There are 9 hidden switches. A switch that is on adds its own fixed numbers to the row, and there is some noise. The rows also spread widely along 12 directions, which tell nothing about the answers.
Some rows, each with its switches (1 for on, 0 for off) after it:
-103,156,-38,41,175,348,-172,65,30,118,277,-10,125,-453,20,156,142,88,218,373,-190,-24,410,-97,215,-61,71
0 0 0 1 1 0 0 0 1
-13,229,55,148,-216,260,-155,-22,193,-189,484,-114,-268,-18,286,-17,42,-83,144,-79,195,406,416,-252,-215,198,-471
0 0 1 0 0 1 1 1 1
-283,259,267,104,-11,378,-455,4,151,-83,-246,56,-134,-156,263,-512,49,-106,578,-120,-226,-35,234,232,-2,-183,-470
1 1 1 0 0 0 0 1 0
-128,60,358,234,274,-245,-17,116,224,91,30,-272,-267,-95,162,92,107,181,228,-147,129,437,79,321,-74,-393,-227
0 1 0 0 0 1 1 1 0
57,-133,-91,80,77,-47,15,-24,217,503,189,39,-108,331,295,-199,321,-56,171,138,57,-106,143,151,-142,67,-121
1 1 1 0 0 1 0 1 1
-6,279,-234,-121,107,27,18,-224,-103,368,349,-101,152,79,-323,266,314,229,-195,147,-180,-91,-21,-238,84,-2,8
1 0 0 0 1 1 0 1 0
-125,324,105,-402,65,209,96,76,211,109,75,-367,62,238,123,-266,348,92,-232,204,-53,63,107,-145,28,319,-436
1 1 1 0 0 1 1 0 1
155,268,-240,12,376,-72,-10,-29,13,35,466,-309,-124,23,199,220,196,30,19,-42,36,-138,207,-241,-18,-23,-163
0 1 1 1 0 0 1 1 1
-189,-244,545,-541,481,-271,-245,-45,-145,330,50,-398,391,97,182,-319,606,32,157,233,-174,-348,274,146,-186,69,-345
1 0 1 0 0 0 1 1 0
-31,247,279,-212,-149,203,-189,139,105,244,193,-85,-15,243,84,-419,429,-66,277,24,-212,188,-68,-77,-90,-184,-207
1 0 1 1 0 1 1 1 1
-332,102,-90,-189,-130,153,139,-355,583,460,344,271,-38,304,-178,-45,63,-72,-199,322,-28,-21,176,-147,-159,332,-169
1 1 0 1 0 1 0 0 0
6,192,-254,16,91,-64,49,-10,276,31,164,-37,-290,249,147,-127,-122,-74,-23,-328,172,110,-45,-375,-134,29,-391
1 0 1 1 0 1 1 0 0
-420,-460,-43,155,258,-211,166,-156,442,851,-218,-7,-20,102,-4,8,-155,211,32,442,119,124,-32,265,87,-48,-163
0 1 1 1 0 0 1 0 1
-141,-104,245,208,259,-71,-351,-240,-78,193,61,-229,55,-155,170,10,59,110,520,-245,-71,78,21,46,-213,-332,-363
1 0 1 1 1 0 0 1 0
29,459,252,-297,2,55,34,-106,-96,301,109,-23,-77,371,-320,107,511,241,32,-69,-164,-347,-288,187,-151,-242,-135
1 0 1 0 0 0 0 0 1
-231,581,-222,-217,68,138,255,142,467,-101,142,-59,-353,193,-21,-123,-60,102,-380,98,172,110,241,-294,111,157,-349
1 1 1 0 0 0 0 0 1
86,235,-194,40,136,137,-98,-100,100,97,298,-143,-85,63,237,-88,129,-7,138,1,-68,-64,204,-183,-13,76,-166
1 1 1 0 0 0 0 1 1
-118,336,-183,-253,-359,172,257,230,603,-72,342,81,-362,423,-35,-297,-60,-73,-488,200,338,439,219,-546,-33,471,-420
0 1 1 0 0 0 1 0 0
181,130,-168,-69,215,50,-26,-676,183,428,435,11,59,391,-32,141,127,129,219,-192,-365,-242,-320,-45,-151,62,-127
1 0 0 1 0 0 1 1 1
-172,231,-95,-173,274,-322,93,134,104,257,170,-269,-21,105,-168,-45,75,128,-152,24,87,208,-74,-372,103,-339,-176
1 0 0 1 1 0 1 1 1
162,483,-279,121,-31,90,195,-203,94,-5,331,-233,-267,218,-54,342,-22,133,-225,-233,169,161,-150,-284,-90,123,-358
0 1 0 0 0 1 1 0 1
-70,200,-164,-408,-41,366,76,-90,449,48,131,106,110,204,-87,-369,-43,11,-235,279,-237,60,57,-358,217,530,-253
0 0 0 0 0 0 1 0 0
416,-99,-459,131,-95,199,39,-472,14,654,602,21,97,339,12,373,238,53,74,195,-104,-204,-195,-248,-171,371,78
0 1 1 1 0 0 1 0 1
168,215,49,-132,179,-128,239,-15,440,169,545,-253,-130,101,-85,14,-22,204,-39,54,-163,571,-199,-354,83,-246,330
0 1 0 0 0 0 0 0 1
-17,256,-18,-235,-10,6,137,-80,160,27,98,-458,-19,474,42,-171,65,287,-321,-151,175,461,-241,-393,-112,319,-733
1 0 1 0 1 0 1 1 1
18,-19,-318,-49,309,-116,153,475,-141,305,-230,-376,160,7,185,-81,216,62,-241,330,288,-85,93,-257,235,117,-333
0 1 0 1 1 0 1 0 1

New rows. What belongs after each?
118,473,22,96,-444,446,-9,-82,228,-10,776,292,-298,211,-125,264,409,79,-9,91,23,178,275,-15,-192,169,-107
0 0 0 0 1 1 0 1 1
-206,365,-166,-105,526,-242,204,-300,193,253,29,-274,-178,251,-275,274,12,524,-265,-132,-104,-25,-260,76,185,-228,-314
1 0 1 0 1 0 1 1 1
-218,431,-15,-244,99,207,26,-159,109,-27,312,20,11,102,-222,167,316,152,-314,178,-90,-227,357,-26,28,308,-366
0 0 0 0 1 1 0 1 0
182,104,-83,66,-35,-31,-77,199,-82,360,210,-172,-34,214,75,-181,321,34,182,-74,7,237,-221,-286,-71,-316,-78
1 0 1 1 1 1 0 1 1
-198,242,-13,-213,1,174,-105,-449,389,28,641,-239,134,39,-100,-61,-54,56,-97,17,-230,482,81,-619,-92,218,-306
1 0 0 1 1 1 1 1 0
73,261,-92,-41,-4,101,-299,-39,73,-282,165,0,-112,144,346,-459,-85,-373,295,-331,75,-211,199,-344,-163,176,-648
0 0 0 0 0 0 1 1 1
-196,73,20,-146,177,-64,45,-114,375,323,421,-128,16,25,14,-63,145,-3,-70,254,-64,263,275,-250,-51,14,5
1 1 0 1 0 1 0 1 0
234,32,-201,-224,565,-220,164,-29,278,173,506,32,-104,180,201,105,371,130,-71,41,-130,-285,268,58,54,120,134
1 0 0 0 0 0 1 1 0
207,35,-111,-92,504,-121,232,1,50,99,77,-412,56,191,199,88,167,281,-185,-115,5,-25,-140,-41,55,162,-286
0 0 0 0 1 1 0 0 1
-182,308,-86,-224,106,-113,130,32,601,-50,332,65,-295,308,13,-336,-210,-94,-127,-67,62,239,72,-350,12,1,-316
0 0 0 1 0 0 1 1 1
-26,89,-29,-8,318,-60,-48,-394,332,81,278,-121,-128,342,273,-170,35,73,156,-313,-104,-94,-25,38,-192,97,-474
1 0 1 0 1 1 0 1 1
-258,276,250,50,-99,309,-161,-186,121,86,-47,111,-136,137,-94,-23,107,99,247,-102,-46,-164,-56,222,-204,-59,-585
0 0 1 1 1 0 0 0 1
130,-190,49,226,-31,-196,-51,-336,-151,404,348,-189,16,93,76,372,110,33,188,-125,263,60,-60,-74,-401,29,-298
0 0 0 0 0 1 1 0 1
-18,400,140,-166,-199,-16,-43,44,-16,146,196,-275,-36,262,-105,-115,191,-102,46,-128,165,168,-181,-439,-268,-151,-395
1 1 0 1 0 0 1 0 1
-395,270,94,1,219,38,-243,-386,251,-4,63,58,-200,84,31,-84,-157,-65,287,-206,-96,-311,173,111,-147,-77,-628
0 0 1 1 0 0 1 1 1
-431,478,-29,-297,306,-44,-69,-225,292,-83,281,-41,-117,-2,-63,-48,-46,-77,-72,-11,-20,-257,406,-227,-35,-7,-463
1 0 0 1 0 0 1 1 1
-343,635,-101,-369,305,-106,76,-561,118,77,314,-139,-29,174,-486,257,-36,210,-295,-59,-192,-299,11,-250,11,-51,-296
1 0 0 0 0 0 0 1 1
-41,205,217,-270,74,-398,23,261,86,136,157,-197,-84,442,-102,-359,229,-86,-35,-176,187,115,-233,-308,-172,-314,-413
0 0 0 1 1 0 1 1 1
211,380,-112,194,-131,34,50,-316,30,49,487,65,-416,367,-62,401,102,181,48,-354,141,-4,-127,-26,-313,-23,-292
0 0 1 0 0 0 0 1 1
-288,-13,335,36,-24,227,26,-129,644,300,-13,16,-107,184,94,-313,-60,157,257,169,-156,542,-67,225,-15,-43,-256
0 1 0 1 0 0 0 1 1
19,10,-103,129,175,183,-78,-115,53,214,431,30,11,-304,11,400,132,169,147,254,-84,100,406,-61,75,23,147
0 0 0 1 0 0 0 1 0
-159,248,-29,-44,-136,-194,179,110,138,426,21,-190,-139,336,-166,-93,177,75,-198,89,247,358,-162,-188,-42,-171,-258
1 1 0 0 0 1 1 1 1
-56,325,-111,-58,-52,-11,71,-232,10,484,133,78,-55,332,-349,209,296,138,-74,22,-55,-165,-243,-55,-116,-146,-134
1 1 0 1 0 0 0 1 0
-110,426,-138,-58,557,-238,138,-90,-100,-17,209,-445,-113,-225,-97,489,10,366,-204,-92,83,46,220,-195,132,-252,-133
1 0 0 0 0 0 0 1 1
246,269,48,-132,-47,479,-104,-294,379,-70,584,82,12,127,100,-69,249,130,229,-71,-399,128,2,-111,-42,304,-84
1 0 0 0 1 0 1 0 0
119,152,-85,-184,85,-132,65,237,327,20,503,-71,-180,316,303,-286,229,-262,-43,35,214,8,280,-330,-154,161,-254
0 1 0 1 0 0 1 1 1
103,-19,-176,136,121,297,-150,-236,204,109,83,357,-110,176,212,-112,88,2,297,-88,-172,-490,118,259,-36,284,-300
0 0 1 0 1 0 0 0 0
-82,-63,77,-254,19,178,161,88,146,414,-462,-187,128,377,8,-286,195,310,-134,101,-2,176,-384,28,49,224,-501
1 0 1 1 0 0 1 0 0
-52,499,318,-106,-41,195,-73,-284,346,-256,516,183,-323,208,-172,146,175,98,123,-282,-115,-56,38,121,-254,10,-373
0 0 0 0 1 0 1 0 0
25,257,-94,-97,-152,210,-185,-96,-128,229,-22,-298,193,139,9,-302,88,-61,144,-108,-114,250,-272,-497,-34,-44,-425
1 0 0 1 0 1 1 1 1
-327,111,309,14,203,-14,-66,-281,-33,201,-108,-234,17,-162,-98,234,-7,264,193,-36,37,38,43,159,-131,-218,-376
1 0 0 0 0 0 0 0 1
-33,213,22,-211,392,-179,-10,-110,-366,305,100,-418,174,19,-186,420,421,185,-165,128,21,-486,-6,-86,-66,-64,-255
0 1 1 1 0 0 1 0 0
6,157,162,-37,10,318,-92,-242,443,-78,727,-173,-74,-118,274,113,56,110,216,49,-109,611,380,-252,-166,188,-149
1 0 0 1 0 0 1 1 1
-238,-187,-17,124,222,134,-47,63,260,198,-327,-166,5,-85,279,-302,-129,167,118,208,-6,246,187,112,182,159,-386
0 1 1 0 0 0 0 1 0
-127,297,-275,207,-25,174,65,-190,218,231,176,-176,-95,-155,-197,188,-284,255,-34,169,-67,552,-32,-312,251,-119,13
0 1 0 0 0 0 0 1 1
177,86,-58,-251,-4,167,-74,33,91,126,652,-431,185,-28,159,-103,258,35,-76,192,-134,604,166,-739,-29,220,0
1 0 1 1 0 1 1 1 0
-239,16,-10,-169,299,-43,18,-257,108,325,188,-207,74,59,18,159,239,185,-168,295,24,-167,374,24,-60,271,-294
1 1 1 0 0 0 0 1 0
141,84,-91,192,76,97,-150,105,21,-28,88,-107,-176,46,403,-208,53,-71,252,-193,95,46,158,-74,-65,18,-373
0 0 1 0 0 1 0 1 1
-283,158,290,-207,114,-79,-139,-200,239,320,499,-305,21,77,6,-98,292,-63,125,188,-104,166,223,-177,-226,-146,-206
1 1 1 1 0 1 1 1 1
90,23,-9,-158,241,-177,-61,-116,282,112,656,-150,-14,36,138,-56,92,-68,137,-47,-48,259,176,-451,-134,-51,24
1 0 0 1 0 0 1 1 0
-309,-23,-447,23,341,-65,106,-339,259,349,128,-197,127,26,16,103,-191,81,-261,288,78,-92,220,-288,142,359,-460
0 1 0 1 1 0 1 1 1
-180,-192,267,205,-252,20,-257,-71,-64,277,365,-417,79,-182,196,70,142,56,218,159,329,729,325,-305,-303,16,-430
1 0 1 0 1 1 1 1 1
34,-155,48,-148,118,-9,205,151,468,174,337,9,-154,219,221,-28,144,114,-117,205,157,261,229,-87,-98,324,-169
0 0 1 1 0 0 1 0 0
